The first 5 rows are patterns. Each new row is the sum of 2 different patterns, raised or lowered, with some noise. Before adding, each is slid sideways (what falls off one end comes back at the other) and multiplied by a number that may be negative. Names go in the order of the patterns.
Known rows, each followed by the names of its patterns:
[ -7 -16  18   8  33   8  -7  14   7 -16  -8  17  25  -3   0  -4  11 -10
   4  17   3  -7  13   2  16   7  13   2   6   2 -14   3  20  -2 -29  15] -> nizim
[  0  -3 -14  23  11   6  -2  19   9 -13 -16   3  20 -29  21  16 -13   3
   9  -5 -18   8 -16 -13 -13 -19   3  -5  -8  14   1   3   3  18   6  19] -> sur
[ -6   9 -18   8  -7  12 -10   6  26  -3  -5  14   1   5  11   4  -6   1
  -1   7  15  -3   5  -4   8  24  18  15   1 -10   6  22  -9  13 -14   2] -> fum
[  2   6   4  -5   0  -7  -4  -1   8  -8  11   1   8 -22   0  17   3 -11
   6   1   6 -26  -4 -11  24 -17  -9  16  -3  -2 -10  -8   0 -22  -7   9] -> Zaga
[ 10   4  -2  19   8  27  -7 -14  33  19 -13   0  -5  -4  -5   5  -1   4
  -2   9   3 -14   4 -14   4  12 -12   4 -10   0  -9   8  -5 -11   1  22] -> Nusad

New rows, each followed by the names of its patterns:
[ -6  -5  32  19  -7  -9  35 -11  -7  11  22   3  18   2  13  23   8  17
  21  12  17  11  11  12  -1   3  -8   0  -3   9  13  19  -8  -5   8  -1] -> sur Zaga
[-31   0  22 -14   1  11 -31  -7 -50 -15  -5  -1 -14  -5  -1 -13 -37  -4
 -12  19 -14  11 -33  -9  -4 -17 -16  -9 -14  -8 -20   9  -9 -17   5 -15] -> nizim Zaga
[ 49  13  22  -3  38  12 -27  -3  16  15 -17  24  14  -7  19  14   8 -15
   2  -2  -6   0 -17 -10 -14 -13  22  19   9 -10  34   2  42   9  14 -14] -> sur fum
[ -8  -4   0   1 -15 -14   1  12 -14  -7  -4  -4 -16 -10   8  10  -2  13
  -6  -6  -2  17 -13   5 -19 -20 -11  11 -24 -28  -2  -8 -31   9  16  14] -> nizim fum
[ -7   9  -1  -1 -13  -7 -11  -8  -5   8 -22 -30 -17   4   0  -8 -24  27
 -10  19 -25  16  -3   2  -8   5  -5  11  -9  -6   7  -3 -14  -8 -11  -7] -> fum Zaga
[ -4   0  -8  27  22 -29  26  19 -24  -3  19  12 -19   7 -16  -5 -21 -14
  15  -2 -13  21   1  13   4  24   7  18   2 -13  -9  35   8 -15  10  11] -> nizim sur
[-11 -22 -31  -6  -7  -3   2 -15  -8   1  13 -10 -24  28   1 -22 -17 -37
 -20  -2 -14 -47   0 -23 -25   2 -24  19 -23 -20   7 -22 -30 -34  -2  -2] -> nizim Nusad
[ 33   8 -18 -13 -15 -10 -23  -6   3  -2  -2   3  -5 -16  -7 -17  -3  10
 -19   5 -11   1 -28   1   2 -10 -11  16   3   1 -25   6  -7  33 -23 -24] -> Zaga Nusad
[ 23   4   9  18   0  -7  -5  33   5  20  31  -2   2 -18  -2  14  -2  12
  21  29  -1  -6  -3  15  30   1  13  12  -3  13  -2  -3   1  17 -11  -8] -> nizim Zaga
[-14  21 -13  26   2  15 -18  23  11  14 -12  20   2 -16 -13   6 -14  23
 -10 -11  13   8   3   1  -8 -10  -7  -5  16  -1 -12  -9 -12   3   9  -3] -> fum Zaga
[ 21 -23 -18  15  -3   4   5  12  -9  13   0  10 -23   0  31   2   8   5
  -7  18 -22  10  -6  28 -20   2  27   1 -19 -14  -8   5 -33 -12 -14   9] -> Zaga Nusad
[ 28  18  43  13  27   5  29  17   5  16  36  11  28   1  12  32  28  13
  29  18  14   4  14  18  32 -12   0  21  22  29  10  -1  29  -8  30  29] -> fum Zaga
[-24   4   0  24  -5   3  -1  -3  -4  10 -12  20  -4   6 -22  15   5  -8
  19   3  -6  13  30   6  16  14 -12  -5 -26   1  10  -3   0  20   8  -5] -> nizim Zaga
[-18   6 -28 -28 -23 -17 -26  -8 -21   9 -19 -20 -31  -7  -3 -38 -36 -33
 -24 -10  -6  -4 -32 -13 -30  -8 -19  -4 -23   8 -19  -7 -35   1 -32 -42] -> fum Zaga
[-15 -17 -36 -24 -13 -26 -36 -20  11 -32 -13 -14 -30 -39 -55 -37   5 -36
 -45  -9  -4 -44 -47 -25   2 -13 -20 -34 -10 -30 -41 -12 -33 -14 -29 -30] -> nizim Zaga
[-13  18   7   5 -30  -1  -6 -19 -17  -4 -37   7  12 -40 -22  18   0   6
  -1  -9  -3  -3   0  -5 -27 -16   2  -5  23  -8 -30  19 -11  21  -1  15] -> fum Nusad
[ -5 -17 -10  12 -21 -16  13 -15   6  -5 -17  -5 -13  -4  -6   9 -21  -3
  -5  -5 -14  -4  -1 -10 -38 -14 -18 -11  15 -53 -28  -4  -2 -21  -1 -13] -> fum Nusad
[-15  -8  14 -19  -9  11   7 -16   0  -4  -6 -16 -12  10  19  -8 -11  12
  -9   5  20   7  -8  -8  15   8   0  15  -7  12 -10   7 -12  -6  -8   5] -> sur fum
[32 14 27 27 13 13 36 38 28 15 15 24 22  9 20 16 23 45  7 19 17 26 44 31
 18 29 29 29  4 14 15 56  8 29 38 15] -> Zaga Nusad
[10 40 35  5 11 18 26 43 24  0 33 16  5 40 24 51 38 13 44 26 -2 23 34 51
 20 29 14 36 19 23 24 18 14 34 13 30] -> nizim Nusad
[-14 -11 -15  -5 -28 -24   2 -10   0 -11 -29 -22 -23 -11  -1  -8 -30   6
 -18  11 -24  -4  -3   8 -20   2 -15   3 -28 -31 -12  12 -30 -13  -2 -19] -> fum Zaga
[ 23  -3  25   2   3  12   3  29  18  16  26  25  15  22  29  39  36   8
  16  14  37  28  22  35  40  36 -10  17  30  27  -4  38  40  14  22  43] -> sur Zaga
[-17  13  -3   6  -6  20  -5  12  -5  19   3 -27   9  -6  -5  12 -11  -3
  -9   8  -7  12  -6 -18   6  20  14   0 -13   8   0  26   3 -13  16  26] -> fum Nusad
[ -5   1  -9   8   4   0  30   1 -15  23  -2  24   7  20  -2  12  13 -12
 -14  11  -3 -24  -1  -9 -37  23  21   4  -8   6  15  11 -10  -1  12  23] -> nizim Nusad
[  7 -10  20  17  29  -6 -12  -3   6   3  20  20  11  20 -11  50  -2   9
  19  30   4  26  20  19  24   5  29  36   3  21  19  -3  13  20  12   4] -> sur fum
